The rows of a group lie close to one hidden flat surface of 5 dimensions, which passes through zero. Surfaces can cross.
(in the rows, 128 means zero)
Known rows, each followed by its group:
[133 171  97 192 151 145 102 121 116 118 108] : (0)
[124 207  80 182 134 113  80 176 149 122 144] : (1)
[160 130 107 130 127 117  79 132 128 134 100] : (1)
[146 136 101 127 133 105 102 156 133 139 118] : (1)
[172 126 126 141 115 144 138  86 159 140 101] : (3)
[147 139 112 131 146 143 160 104 108 106 136] : (3)
[ 92  80 156 140 143 127 122 115 159 105 142] : (2)
[130 114 131  80 153 128 180 118  69 112 160] : (3)
[120 149  98 161 145 140 113 131 153  68 170] : (0)
[126  95 127 111 134  90 113 157 172 134 139] : (2)
[147 120  89 138 154 154 127 102 131  57 141] : (0)
[118  99 147 134  93 140 106 128 170 148  72] : (3)
[112 143 152 119 104 148 161 115 114 132 140] : (1)
[129 128 114 115 145 114 164 145 129 133 138] : (1)
[ 97 145 159 116  91 130 103 143  88 165 110] : (2)
[145 164 127 102 106 140 198 125 111 135 147] : (1)
[137 133 152 103 124  80 105 142 119 177 154] : (3)
[117 192 121 156 111 139 104 141  98 139 119] : (2)
[176 140  99  74 112 113 173 136 133 115 159] : (0)
[166 113 122 123 143 137 125  95  73 161  67] : (0)
[ 96  87 214 152 146 105 104  68 151 158 185] : (3)
[127 174 124 106  91 135 134 146  84 147 118] : (2)
[103 136 133 178 137 145 111 114 150  99 141] : (3)
[178  94 138  83 128 118 145  95  92 182  84] : (2)
[146 106 125 147 161 131 133  97 141 118 127] : (2)
[103  88 163 113 129 139 144 108 134 118 138] : (0)
[ 80 146 138 161 125 130 117 145 173 102 174] : (0)
[130 160 140 120 100 159 177 104 112 122 143] : (1)

New rows. What belongs after each?
[130  84 180  97  89 162 130  73 112 132 102] : (1)
[181 163 106 101  99 125 120 128 109 152 106] : (1)
[123  96 140 142 135 136  85 110 135 114 109] : (1)
[137 119 147  79 109  87 116 152 119 183 133] : (3)
[117 130 130 103 111 100 106 173 122 158 116] : (3)
[162 106 161  99 122 138 132  80  64 191  73] : (2)
[176 151 112 165 151 157 159  63 140 107 142] : (3)
[125 103 112 170 176 151 139  98 142  79 138] : (1)
[131 102 170 126 129 125 131  93 139 145 144] : (3)
[137 110 131 111 131 115 122 134 128 138 120] : (1)
[150 197  94 162 139 167 195 103 119  91 156] : (1)
[146  95 128 107  96 145 139 119 147 143  69] : (3)
[136 115 140 150 147 143 130  92 119 125 115] : (2)
[160 124 118 100 155 141 186  92  91 110 156] : (3)
[161 135 124 119 116 126 137 115 138 141 112] : (3)
[186 196  78 167 146 139 139 107 135 112 142] : (3)
[ 78 144  81 146 137 156 127 190 110  63 109] : (3)
[118 145 159 128 108 164 137 101  68 152 102] : (2)
[127 203  91 185 133 159 124 126 121  90 142] : (2)
[105  74 133 122 143  83 109 163 196 117 153] : (2)
[135  92 137  35 111 101 165 154  76 162 115] : (3)
[ 89 155 143 188 141 132  99 136 142 134 124] : (0)
[102 143 138 111 111 100 130 175 130 159 143] : (1)
[117  41 171  83 122 102  83 125 125 158  92] : (1)
[139 141  77 100 124  90 142 191 191 100 172] : (2)
[107  65 159 117 138  99 102 138 162 146 127] : (2)
[100 113 156 145 129 139 141 111 136 124 140] : (0)
[124 116 136 117 128 115 111 135 114 153 103] : (0)
[160 132 130 118 130 137 157 101  92 174  82] : (0)
[ 81  63 160 103 103 148 134 136 137 122  84] : (3)
[139 100 133 124 143 157 160  83 111 105 118] : (0)
[163 143  68 140 155 142 104 125 118  72 130] : (0)
[104 133 130 174 145 144 104 118 124 110 117] : (0)
[146 111 118 129 149 159 160  87 123  84 133] : (0)
[108 104 145 133 144 150 148 100 123 109 140] : (3)
[131 161 128 110  92  97  76 172 128 174 113] : (1)
[111  55 157 113 155 145 172  88 126 106 130] : (1)
[121 141 111 146 132 128 110 142 147 101 153] : (0)
[ 73 176 134 150 100 119  78 185 132 132 142] : (2)
[103 142 127 168 139 116  79 148 150 133 133] : (2)
[105  86 137 104 149  97 150 155 136 146 136] : (1)
[103 114 171  98 107 153 188 102 115 136 142] : (1)
[112 130 136 124 120 160 159 113 118 101 136] : (2)
[ 64  47 200  96 130 122 134 117 117 136 143] : (3)
[111 162 161 107  91 100 170 161 158 192 158] : (0)
[185 171  84 109 126 124 163 131 127 118 147] : (0)
[124 118 119 194 176 105  70 123 173 123 133] : (2)
[147  46 123 100 171 125 156  99 128 112 116] : (1)
[ 88 125 172 139 103 143 108 115 129 128 129] : (1)
[101 175  86 159 133 120  92 196 124 105 135] : (3)
[ 90  89 146  93 116 125 129 156 112 132 113] : (3)
[121  66 140  75 123 100 150 141 166 126 145] : (2)
[124 141 118 122 110 108 100 165 132 151 117] : (3)
[ 80 103 151 134 127 122  98 147 148 117 146] : (0)
[ 66  60 198  95 130 108 122 128 115 147 152] : (3)
[156 215 122 148  73 163  99 111 111 129 118] : (1)
[176 113 133  57 105 110 163 118  86 190  86] : (0)
[149 136 125 114 130 118 141 119 115 136 135] : (3)
[117 113 133 127 152 142 158 105 103  98 152] : (3)
[129 112 160 131 135 124 130  96 137 137 143] : (3)
[165  86 121  51 117 122 177 119 131  96 158] : (0)
[ 95 162 114 125 100 133 138 170 142  98 160] : (2)
[ 41  55 199  85 110  77  99 183 142 185 129] : (1)
[ 80 162 146 170 127 151 141 131 142 110 164] : (1)
[ 91 132 190 143  65 155  63 110 126 141 111] : (1)
[113 110 117 135 130 160 147 126 126  94 108] : (3)
[122  99 155 138 142 154 141  86 113 122 119] : (2)
[ 65 127 149 128 144 117 187 160 137 132 173] : (1)
[128 118 140 114 122 126 152 122 131 131 138] : (0)
[163 132 108 110 131 113 136 136 136 139 122] : (2)
[ 38 168 180 154  95 135 142 162 140 141 175] : (1)
[108  80 149  91 131 138 160 118 102 117 127] : (3)
[ 85 132 117 107 100  79  96 221 183 121 166] : (2)
[142 152 123 171 153 163 156  83 106 133 103] : (0)
